Every row belongs to one group in each of 4 separate groupings. Each group adds its own fixed numbers to the row, and there is some noise. The rows also spread widely along 15 directions, which tell nothing about the answers.
In the rows, 128 means zero.
Known rows, each followed by its group in each grouping:
[153  92 102  98 126 139 135 128  91 152 131 163 146 143 110 118 133 133
 110 139 124 114  98 155  99 111 144 141 148 169 167 184 139 134 172 108
 163 118 122 169 166] : Y Q_212 G bamiz
[147  97 156 136 120 135 175 132 172 118 137 100 123 184 127 154 124 126
 160 163 161  91 145 100 127 108 109  80 134 109  73 140 136 150 176 152
 136 133 115 146 126] : D Q_731 S gak
[124 127 118 106 104 130 148 113 124  85 115 141 172 156 155 148 130 110
 174 127  72 120 133  93 118 107  87  97 176 102 139 116 155 105 183 102
 109 168 101 153  94] : Y Q_756 H rav
[ 85 150 141 179 131 115 103 149 111 153  95 119 119  76 150 182 113 134
 160 151  66 122 124 166 113 144 149 137 151 108 142 138 101 126 149 133
 133  83 106 142  65] : T Q_527 Q kug
[ 77 147 145 154 106 113 154 182 145  75 139 159 115 152 120 164 102 100
 146 141 127 119 111  90 150 151 125 134 174 122 112 110 191  95 165  83
 131 134 135  98 147] : T Q_254 Q kug
[ 74 145  94 135 118 100 130 162  98  95 105 118 155  89 152 141 104 132
 153 123  40 138 161 126 162 137  94 139 142  98 108  71 134 136 146 113
  92 163 121 118  66] : C Q_618 G bamiz
[148 161 124 143 150 120 123 131  84 119  89 156 135 109 140 151 116 108
 151 136 129 118 121 150 111 143 157 171 114 156 143 113 145  76  92 124
 129 109 125 126 158] : E Q_618 H rav
[119 121 160 144 135 140 125 123 142 175 113 130 101 120 115 117 120 146
 133 126 145 121  80 145  90 144 137 137 151 116 131 178 122 126 143 111
 131 112 100 113  61] : V Q_756 S gak
[124 106 142 108 151 143 137 130 143  83 103 131 117  99 164 123 143 134
 126  77  85 108  34 143 115 136 169 130 162 115  78 111 140  82 139 132
 124 191 161 172  82] : C Q_527 Q rav
[164 114 157 118 151 146 130 102 176 147 129 125 104 146 122  93 128 147
 124 134 180  97  91 136 105 145 146 140 116 117  86 145 132 116 118 170
 119 162 162 122 103] : V Q_254 H rav
[150 121 140 146 143 119 105 149 103 193 142 156 121 117 113 129 115 126
 100 180 159 116 163 132  85 152 128 142 130 142 168 171 116 184 133 137
 179  72 143  97 157] : E Q_731 G rav
[163 129 111 110 158 134  94 110 161 160 126  96 165  91 180 172 108 143
 185 167  99 134 156 153 136 134 139 117 101 112 125  97 101 116 129 158
 123 137 159 172  72] : D Q_212 Q kug
[ 96 147 109 134 108 141 125 134  96 134 133 107 129  61  92 149  86 126
 178 167 123  91  79 193 138 148 179 187 147 147 142 149 153 125 161 131
 166  61 126 127 147] : T Q_527 Q kug
[152 114 175 155 119 160 125 157 185 164 143  99 132 167 126 133 114 118
 148 120 151 145 146 116 136 107 117 113 113 135 109 187  95 139 150 147
 131 110 128 139 117] : Y Q_756 G rav
[161 102 151 145 153 149  99 122 191 184 143 116 142 130 155 128 114 141
 149 133 128 156 115 112 111 144 111 104 128 107 130 145  93 143 129 124
 139 134 131 130  36] : V Q_527 Q rav
[130 128 119 109 162 124 149 141  46 127 113 127 125  73 151 128 132 118
  78 101 115 123 139 158 123 118 144 151 131 136 109  90 107 137 105 165
 136 140 164 134 141] : C Q_731 H rav
[172  91 129 153 165 117  97 170 123 155 111 130 142 103 188 160 133 140
 125 139  76 145 171 143 105 157 135 108  99 136 119 138  93 149 102 121
 150 147 145 169  75] : C Q_756 S rav
[128 103 119 103 156 166 196 135  90 136 146  95 126  86 101 131 103 121
 126 113 169 128  86 144 170  83 146 148 129 170  97  87 131 113 128 126
 143 124 117 117 119] : E Q_212 G kug
[128 153 109 143 146 151 130 129 147 159  93 175 132 168 120  64 118 131
 102  87 149 154  52 125 137 121 138 177 138 169 156 132  96  98 110 125
 118 134 142  99 158] : V Q_618 G gak
[118 147 154 147 116 155 139 155 177  69 135 132 138 153 126 153 105 100
 179 130 140  99  76 115 135 138 162 149 162 134  93 129 173  78 152 120
 152 120 157 126 184] : C Q_731 S rav
[ 99 150  90 113 119 123 168 128  81 103  85 153 146 150 138  93 127 119
 105  82 102 134 107 125 148  92 107 155 160 136 130  92 116 118 144 142
 105 153 129 128 162] : C Q_618 S gak
[104 157 139  97  86 110 113 110 119 131 130 148 136 131 110 125 105 122
 146 149 131 108 136 149  93 139 125 156 152 103 144 179 176 126 181 128
 121 117 137 125 132] : C Q_756 S rav
[119 147 125 110  89 120 120 140 147 108 134 131 149 129 100 157  87 119
 191 144 124 132 127 144 141 143 137 169 113 141 124 169 188  84 161  88
 108 133 119 131 119] : Y Q_254 G rav
[129 113 135 170 118 133 146 153  93 110  95 156 127 170 130  93 153 120
 123 113 114 102 122  95  93 120  93 121 183 121 139 153 113 172 160 128
 146 123  97 114 160] : D Q_731 H rav
[143 181 122 102 138 119 102 111  76 135  92 187 129 123 129  98 120 107
 124  95 158 150 105 127  89 135 132 199 137 132 180 127 153  77 103 104
  97 119 138 102 158] : E Q_731 Q kug
[ 53 180 122 198 135  94 134 163 146 110  99 131 120 116 134 178  84 137
 169 185  78 105 136 150 164 156 153 156 133 130  98  71 147  87 126 131
 106 112 131  81  90] : C Q_254 H bamiz
[132 148 108 156 114 148 151 125 103 105  93 133 148 165 119  94 124 114
 156 135 130  90  95 135 124 103 138 164 150 154 136 124 119 123 142 160
 139 100 118 124 199] : C Q_731 Q rav
[134 152  88 114 134 130 114 101  92 183 111 156 151 110 109  98  97 138
 138 127 140 155 100 158 115 131 123 187 125 155 187 146 124 118 121  95
 126 102 106 100 110] : V Q_618 S kug
[122 156 110 151 137 101 140 159  50  93  90 189 129 141 141 146 128 100
 122 116 107 134 144 113 108 143 113 162 148 149 156 100 165  87 107  76
 111 131  96 106 148] : T Q_254 H bamiz
[ 93 147 183 149 125  72 109 153 168 158 134 144  82 117 113 198  97 144
 127 207 142 103 156 163 108 176 179 130 108 112  98 170 170 109 158 148
 130 109 169 126  99] : E Q_254 Q rav
[ 92 117 142 122 132 103 152 140 115 182 155  94 121  87 139 199  95 128
 105 170 109 143 185 155 149 119 126  93 123 107 105 120 100 166 168 166
 138 107 143 147  63] : T Q_527 Q gak
[177  96 154 103 105 161  97 148 153 144 177 103 163 112 121 162 100 109
 181 131 144 145 148 142 121 136 133 135 121 128 130 210 142 135 162 114
 162 108 140 176 130] : Y Q_212 H rav
[125  70 135 158 128 128 141 170 126 133 125 120 133 122 137 154 124 136
 143 131  80 137 111 126 116 129 126 102 154 130 110 155 115 154 165  86
 161 138  91 155  58] : C Q_731 Q rav
[ 95 109 142 137 137 156 154 147 132 124 145 131 117  97 120 155 120 121
 141 138 112  88  54 132 119 129 155 114 202 133 125 128 146 117 170  99
 179 109 122 124 106] : Y Q_756 H kug
[125 153 140 128 133  96  86 129 161 138 101 133 104 111 141 125 116 159
 145 158 122 106 126 155 107 183 156 153 100  89 100 151 142 119 129 152
  91 152 172 135  82] : V Q_731 Q gak
[158 114 131 150 131 129  61 137 144 162  94  94 119  82 149  89 129 167
 167 134  90 106 141 168  94 180 124 155  98  86 109 184  89 183 120 161
 112 133 128 149  42] : C Q_527 G gak
[184 161 129 103 117 157 127  91 124 114  97 149 156 189 140 102 138  96
 168  91 165 126 120 104 105  99  97 158 132 130 156 139 137  72 123 135
  85 136 111 141 174] : Y Q_254 G gak
[159  84  91 129 132 145 155 177  62 125 111 114 132 107 124  91 128 132
 109 101 118 129 113 153 148 127 138 157 110 177 115 143 105 168 121 125
 151 136 125 153 150] : T Q_756 Q gak
[136 107 113  77 168 108 139 128 155 157 165 175 128 135 134 131 102 145
  73 143 156 154 117 110 127 155 127 127 125 138 122  91 170 114 118  92
 129 185 184 100  90] : V Q_254 S bamiz

New rows. What belongs after each?
[105 148 127 160 108 137 175 148 153  97 110  71 136 156 112 125  88 125
 176 130 134 127 133 142 195  92 136 155  90 141  55  99 118 107 138 173
  88 134 124 122 127] : C Q_731 Q rav
[175 128 117  78 117 133 131  96 103 162 141 144 158 155 121 126 117 113
 126 138 162 137 145 139 101 101 119 143 121 144 162 167 134 129 155 138
 133 116 136 155 161] : Y Q_731 Q rav
[119 159  94  99 166 124 130 106  65 154 119 160 130  77 133  93 117 135
  77 122 135 119 101 149 114 146 133 178 151 136 158  83 132 136 104 148
 140 124 174  82 145] : V Q_527 S rav
[ 86 138 158 155 160 111 153 151 104 140 101 150 104 131 157 173 145 123
  80 122  88 120 134 120 107 102 129  95 168 111 118  99 106 112 147 143
 116 128 127 131  98] : Y Q_731 G bamiz
[152  99 111 169 148 108 127 159 103 125  85 136 133 145 165 130 145 147
 130 146  73 111 147 138 103 133 128 116 119 130 115 125  98 149 127 137
 129 144 116 164 105] : C Q_731 Q bamiz
[137 143 155 156  91 123 122 199 115  77 138  85 133 110 115 161  91 103
 211 129 129 130 186 122 151 163 109 156  94 120  89 160 183 122 129  87
 110 115 101 122 111] : Y Q_756 Q rav
[118 138 120 196 100  96 142 143 143 120  66 137 134 191 125 144 124 141
 188 192  86  91 150 131 123 122 123 122 113 135 130 163 123 132 171 141
 109 106  76 146 124] : E Q_527 G gak
[154 153 147 101  86 145 119 121  83  96 108 125 120 146  97  65 131 111
 151  62 167 115 109 142  96 118 113 195 133 109 125 194 165 113 144 140
  85 121 115 139 169] : Y Q_527 Q bamiz
[103 179 151 138 154 107 138 171  62  95 115 143 102  81 149 167 123 104
 105 121 128 101 158 134 121 155 141 153 140 124 109  83 168  99  98 138
 124 118 165 100 159] : Y Q_756 S rav
[ 76 174 153 107 120 148 183 134  73  70 114 111 125  97 125 141 124  91
 128  70 135 106  93 127 143  92 131 150 188 114  97  82 159  85 156 153
 115 128 141 109 175] : D Q_756 S rav
[150 134 104 129 134 103 118 129  97 129  84 130 107 106 119 102 122 162
 134 154 128  95 129 186 116 164 160 185  72 142 100 143 144 123 108 159
 100 151 137 140 113] : T Q_254 Q rav
[ 85 153 118 156 121  94 109 160 130 103  82 129 121 109 144 114 118 150
 133 129  67 110 141 157 144 158 142 164 121 106  89 118 122 128 132 168
  93 164 164 126 102] : C Q_254 H rav
[114 133 123 154 107 129 146 159 104 105  82 165 152 188 147 127 149 108
 113  75  80 145  89 126 124  79 137 133 176 158 155 157  98 105 176 133
 134 123 130 177 207] : D Q_527 Q bamiz
[135 123  66 105 137  94 154 143  62 108 136 157 133 107 118 107 104 129
 122 174 135  98 149 122 133 171 107 162 133 148 132  73 185 158 115  92
 145 147 134  81 134] : C Q_254 Q gak
[112 111 156 114 142 138 120 136 139 161 108 150  94 108 128  99 124 143
  93  55 132 170  59 139 107 130 135 155 147 115 116 169 121 108 136  98
 101 159 119 129  42] : T Q_527 S kug
[128 105 135 137  91 139 130 160 142 136 157 103 148 143  98 109  89 118
 175 122 137 156 159 104 139 129  68 137 129 115 115 166 145 167 162  83
 123 124  80 102  77] : C Q_618 G bamiz
[103  98 105 157 115  93 144 168  85 109 110 124 143 100 156 196 129 138
 145 189  37  78 153 163 120 143 149  99 154 128 118 140 127 171 184 137
 180 108 131 186 134] : C Q_527 S gak
[129 105  79 133 156 119 130 139 137 119 128 123 139  88 154 155 108 157
 168 209  84  84 123 142 143 168 143 116 127 129 112  74 148 143 142 124
 153 148 143 142  78] : T Q_212 Q kug
[ 91 140  97 155 137 117 133 165 125 133 126  89 147  90 144 124  84 138
 145 128  80 156 162 132 188 134 103 149 115 119  98  59 106 154 115 134
 102 137 137  92  55] : C Q_527 Q bamiz
[122 152 107 161 136 162 101 129 141 178  95 108 165 107 143 110 100 133
 166  97  95 175  92 150 158 117 127 166 134 141 160 123  53 119 114 135
 121  97 118 121  91] : V Q_618 Q gak
[122 101  96 154  80 122 148 176  95  83  76 149 136 174 111  64 136 134
 136  85  82 121  95 139 138 121 123 163 141 153 116 191 121 153 170 114
 123 157 101 163 170] : C Q_618 H gak
[197  93 143  83 132 167 149 122 122 129 160 144 138 164 136 112 133  92
 107  90 190 138 113 113 111 104 126 128 131 147 122 162 132 127 136 142
 152 143 162 169 191] : T Q_527 H kug
[ 66 163 113 123 126 101 130 139  66 121  79 163 113  88 130 104 131 135
 101  87  84 129  99 147 120 126 125 166 176 110 142 115 125 123 149 128
 102 144 129 110 114] : D Q_618 H kug
[ 76 155 145 124 125 103 161 160  69 101 129 156 110  95 118 179 112  94
 115 129 125 118 118 119 128 137 139 141 184 126 132  96 178  97 152 100
 142 107 135 103 150] : E Q_254 Q gak
[177 121 138 120 131 125 144 136  72 105  88 162 120 155 144 138 151 104
 137  92 134 121 113 129  83 119 126 135 131 142 136 164 149  85 124  97
 119 137  89 178 149] : Y Q_618 Q gak
[180 110  77  84 150 135 109  78 118 164 104 184 142 140 127  48 132 151
 129 131 144 119  72 129  73 142 115 170 131 141 173 139 139 129 121  91
 119 164 109 112  89] : C Q_731 G kug
[ 96 162 106 117 117  80 116 144  49 159 109 198 111 126 108  81 117 126
  62 122 136 143 149 139  97 146 111 188 153 134 183 147 139 150 133 114
 120 116 143  81 158] : C Q_254 Q kug
[104  94 162 180 136 133 184 168  87 125  64 156  87 164 129 122 173 125
  88  68 103 117  62 118  98  85 125 102 186 143 112 164  91 123 165 110
 137 135  59 151 118] : D Q_618 G gak
[ 31 183 145 178 119  80 142 177 144 116 108 159  99 134 118 184  93 131
 135 172  95 113 130 135 154 140 155 138 151 121 116 114 164  84 169 118
 105 111 136 103 114] : Y Q_212 Q kug
[110 156 112 137 107 108  84 155 125 158 137 153 156 112 142 175  99 121
 155 187  84 124 164 149 119 153 142 138 146 132 188 160 132 142 169 121
 163  78 162 142 156] : Y Q_756 Q kug
[165  94  89 100 134 116 144 124 112 147 159 133 140 114 105 130  93 145
 158 202 155 105 139 146 123 164 133 142  95 157 128 143 178 147 135  83
 154 137 122 118  98] : V Q_756 H kug
[125 135 108  98 177 137 133 109  95 161 140 123 115  49 117 131  94 139
 122 157 150 103  77 174 114 154 171 176 136 142 120  75 154 108 100 120
 147 113 144  92  81] : C Q_731 Q bamiz
[151 118 149 120 152 124 148 162 113  93 117 111 145 123 192 167 138 102
 124  71  98 168 172  86 147 110  88  90 125 101  81  73 110 112 118 135
 102 190 145 161  96] : D Q_618 Q rav
[133 128  93 142 162 144 162 137 124 123 101 141 130 130 135 108 113 138
 133 133 131 108  69 150 147 119 167 160 124 183 115  87 128  95 106 123
 139 136 138 119 139] : C Q_756 S kug
[ 94 146 125 199 131 118 139 154  82 145  53 140 132 133 144 146 127 124
 145 107  66 148 116 155 123  99 136 149 143 148 143 138  70 107 131 119
 112  96  66 138  93] : C Q_731 H gak
[166 148 126 188 154 158 148 143  91 133  83 135 123 165 137 102 143 111
 147 104 155 114 116 114 120 100 114 158 136 160 146 108  91 107  85 141
 124  91  88 106 167] : Y Q_254 Q kug
[101 131 111 152 127 151 178 169 110  97 121 126 133 150 129  76 115 105
 110  73 126 141  96  85 177 104  94 144 174 139 107  73 108 150 129 132
 129 140 134  84 153] : C Q_527 Q gak
[139  90  73  80 114 127 189 116  83 112 140 115 153 116  96 122  98 138
 137 158 131 101 101 178 151 108 157 157 106 183 102 132 169 137 163 124
 156 143 127 157 150] : C Q_527 S rav
[176 118 142 103 154  99 129 111  96 142  95 174 107 172 171  84 167 133
  65 116 139 111 159 115  61 131 103 110 123 104 123 132 118 144 119 169
 102 185 153 149 116] : C Q_756 Q rav
[142 176 181 195 132 165  88 160 137 139  99 109 110 133 135 103 129 111
 165  84 162 125 142 111 105 134 105 170 140  92 128 157  94 130  97 156
 106  69 117  93 139] : Y Q_731 S kug
[150 108 170 134 113 149 150 156 114  98 122 111 106 142 118 115 133 108
 148  77 166 119 116 116 110 125 111 146 141 113  82 165 149 119 132 113
 120 135 100 134 124] : C Q_254 S gak
[122 142 127 182  98  97 106 162  95 122  61 106 133 136 142 111 139 146
 161 122  67 123 191 150 121 131  99 148  98 105 118 180  93 169 151 168
  86 128  97 151 109] : D Q_527 G rav
[159  99 127  97 139 128 145 116 194 161 147 152 119 191 123  89 118 152
  84 144 179 122 100 126 129 130 147 121 106 143 102 161 127 143 150 166
 136 167 199 145 157] : V Q_527 S gak
[114 100 135 111 144 147 173 163  98 135 174 103 141 102 138 158 113 101
  82 119 126 131 151 122 158  96 116 100 162 132  96  84 108 164 152 158
 171 125 170 132 153] : C Q_618 G bamiz
[138 127  99 100 103 141 154 164  98  77 124 133 135 146  95  61 117 118
 131  76 153 130 107 115 160 116 115 188 117 151 106 143 160 131 138 110
 102 163 142 118 187] : Y Q_731 G kug
[142 133  60  74 136  96 140  84 126 147 124 163 155 135 108 112  86 159
 146 199 145 114 124 144 125 148 127 163  98 155 143 105 185 124 140  97
 117 161 130 100 101] : D Q_731 S rav
[131 153 114 115 115 117 140 120 112 106  95 159 128 157 115 108 110 120
 159 123 144 125  94 139 118 130 133 176 127 143 129 137 173  74 135  99
  95 142 101 126 129] : C Q_212 Q gak
[122 142 102 134 124  95 150 123  62 150 115 135 142 114 123 160 101 121
 157 167 115 135 159 140 119 135 103 143 121 136 158 124 147 131 136  88
 124 100  73 113  83] : V Q_527 Q gak
[ 95 140 132 177 151 129 134 167  87 112  76 158  97  99 132 107 140 137
 127  84 106 117  70 117 107 146 120 163 189 127 135 109 132 113 115  83
 126 124  88  78  95] : D Q_254 S kug
[137  81 109 169 116 147 149 154 110 103  74 142 144 183 145  92 165 138
 128  91  63 117  83 117 111  94 118 111 171 134 130 155  86 152 175 131
 133 149  91 181 138] : T Q_731 Q bamiz
[ 97 202 135 198 156  98 106 147 153 134  63 134 114 138 164 121 118 146
 141 138 102 127 163 119 145 151 115 154 112 104 109  63  96 106  87 180
  66 137 146  72  93] : D Q_254 Q rav
[125 168 133 148 133 153 128 151  77  70  89 107 154  98 175 119 140  89
 156  60  82 123 143 109 138 116  94 150 163  97 112  67 104 114 109 161
 106 139 135 128 151] : C Q_618 G rav
[ 84 156 145 101 170 126 133 143 104 129 141 113 101  40 145 144 102 123
  88  95 125 131  98 161 146 146 163 161 146 109  81  58 141 100 103 154
 117 142 196 105  89] : C Q_527 Q bamiz
[155 140 130 118 120 135 148  97 105 119  98 141 144 188 138  90 144 118
 139 100 146 119 137  98  94  95  73 130 153 105 138 129 136 129 150 142
  95 139  96 125 136] : D Q_527 S bamiz
[ 99 138  83 124 131 130 134 124 198 162 148  99 158 115 118 133  70 155
 164 195 119 121 120 151 196 126 147 140 105 147 110  96 116 148 160 163
 134 128 176 106 106] : D Q_527 G kug
[116 174 152 111 138 155 136 103  97 104 105 125 115  84 134 139 123  97
 150  97 144  88  58 169 106 127 177 177 167 121 114 115 145  65 122 164
 127 101 150 137 160] : C Q_527 H gak
[149 103  92  92  97 161 101 124 136 146 138 122 169 124 108  59 106 139
 167  91 124 153 107 108 122 134  72 163 161 109 163 173 130 179 161  83
 126 135 103 111  86] : Y Q_731 S gak
[170 107 141 154 136 171 131 129 150 150 108  79 137 126 136 122 114 127
 186  98 138 149 122 136 144 113 114 142 104 126  97 140  83 120 108 137
 103 127  80 140  57] : T Q_254 H gak
[ 82 143 153 156 126  97 143 175 107 113  93 176  98 156 141 133 137 117
  94  84  99 148 119  97 116 121 105 120 171 110 130 133 131 107 152  98
 103 149 112 123 106] : Y Q_618 Q kug
[139 114 135 142 146 144 163 190 111  92 153 122 150 121 153 190 116  88
 135 117 129 139 150 100 168 111 136 117 140 157 107  83 134 109 122 119
 168 118 167 141 193] : E Q_254 S kug
[ 91 149 110 158 150 110 163 152  69 111  60 166 118 112 131 140 128 127
 105 102  85 129  56 165 134 107 186 169 141 184 134 106 123  67 120 122
 126 122 122 138 149] : E Q_527 Q rav
[153 150 127  78 133 126 108  89  78 122 116 148 146 106 154 113 146 120
 125 127 133  89 150 121  67 139 102 139 169  79 152 118 145 152 147 167
 131 133 161 129 163] : D Q_731 S rav
[174 164  92 120 133 104 116  98  82  93  64 177 160 178 169 106 149 117
 158 127 103 113 162 113  86 130  90 160 117 124 155  94 154  81 103 122
  68 166 104 136 143] : C Q_254 G bamiz
[168 105 106  91 138 159 138 147 125 112 149 124 136 124 129  79 130 128
 106  97 157 114 101 122 149 127 133 153 134 143 110 115 127 145 124 155
 144 158 195 138 183] : Y Q_254 Q kug
[136 135 104 102  92 121 149 130  79  85 102 162 139 163 112  70 127 111
 147 102 131 116 116 107 106 130  86 164 151 129 141 149 177 126 155  84
 101 160  90 114 143] : C Q_756 G gak
[ 63 153 157 163 135 128 184 136  81 120 108 109  92  88 114 170 110 117
 141 126 126  93  92 156 127 103 146 142 172 121  96 102 142  99 149 131
 129  85  82 103  91] : C Q_527 S kug
[127 128 132 107 106 104 111 128 101 108  94 119 135 115 157 108 145 140
 135 117  74 109 173 138  99 137  96 123 127  74 104 147 127 156 161 160
  87 178 135 160  76] : C Q_756 G rav
[105 106 105  93 128  91 123 159  62 129 138 150 130  90 150 114 140 142
  58 117  71 125 168 127 114 145  98 116 167  94 135 121 131 199 165 141
 137 160 176 145 113] : Y Q_527 Q bamiz
[146 122 149 169 133 138 138 165 160  80  96 136 110 149 139 153 129 129
 165 138 128  82  80 144 121 155 178 142 116 149  77 153 160  83 128 131
 141 137 135 163 160] : T Q_618 S rav
[113 121 106 100 123 117 153 144  74  65  93 119 135  77 129 133 129 134
 148  91  77 113  84 160 139 139 149 161 123 132  84 119 168  89 141 106
 104 190 128 168 107] : V Q_618 G rav
[127 149 120 165 126 171  94 152 130 144 116  87 165  90 133 114  98 127
 193 105 106 150 135 131 153 130  99 169 140 120 144 127  96 139 117 125
 123  86 103 100  93] : Y Q_212 S rav
[117 104 155 146 125 110 165 176 100  82 112 157  97 145 128 159 137 118
 114 121 123 106 117 115 104 141 136 121 148 129  88 150 175 117 156  95
 135 150 109 143 131] : T Q_731 S rav
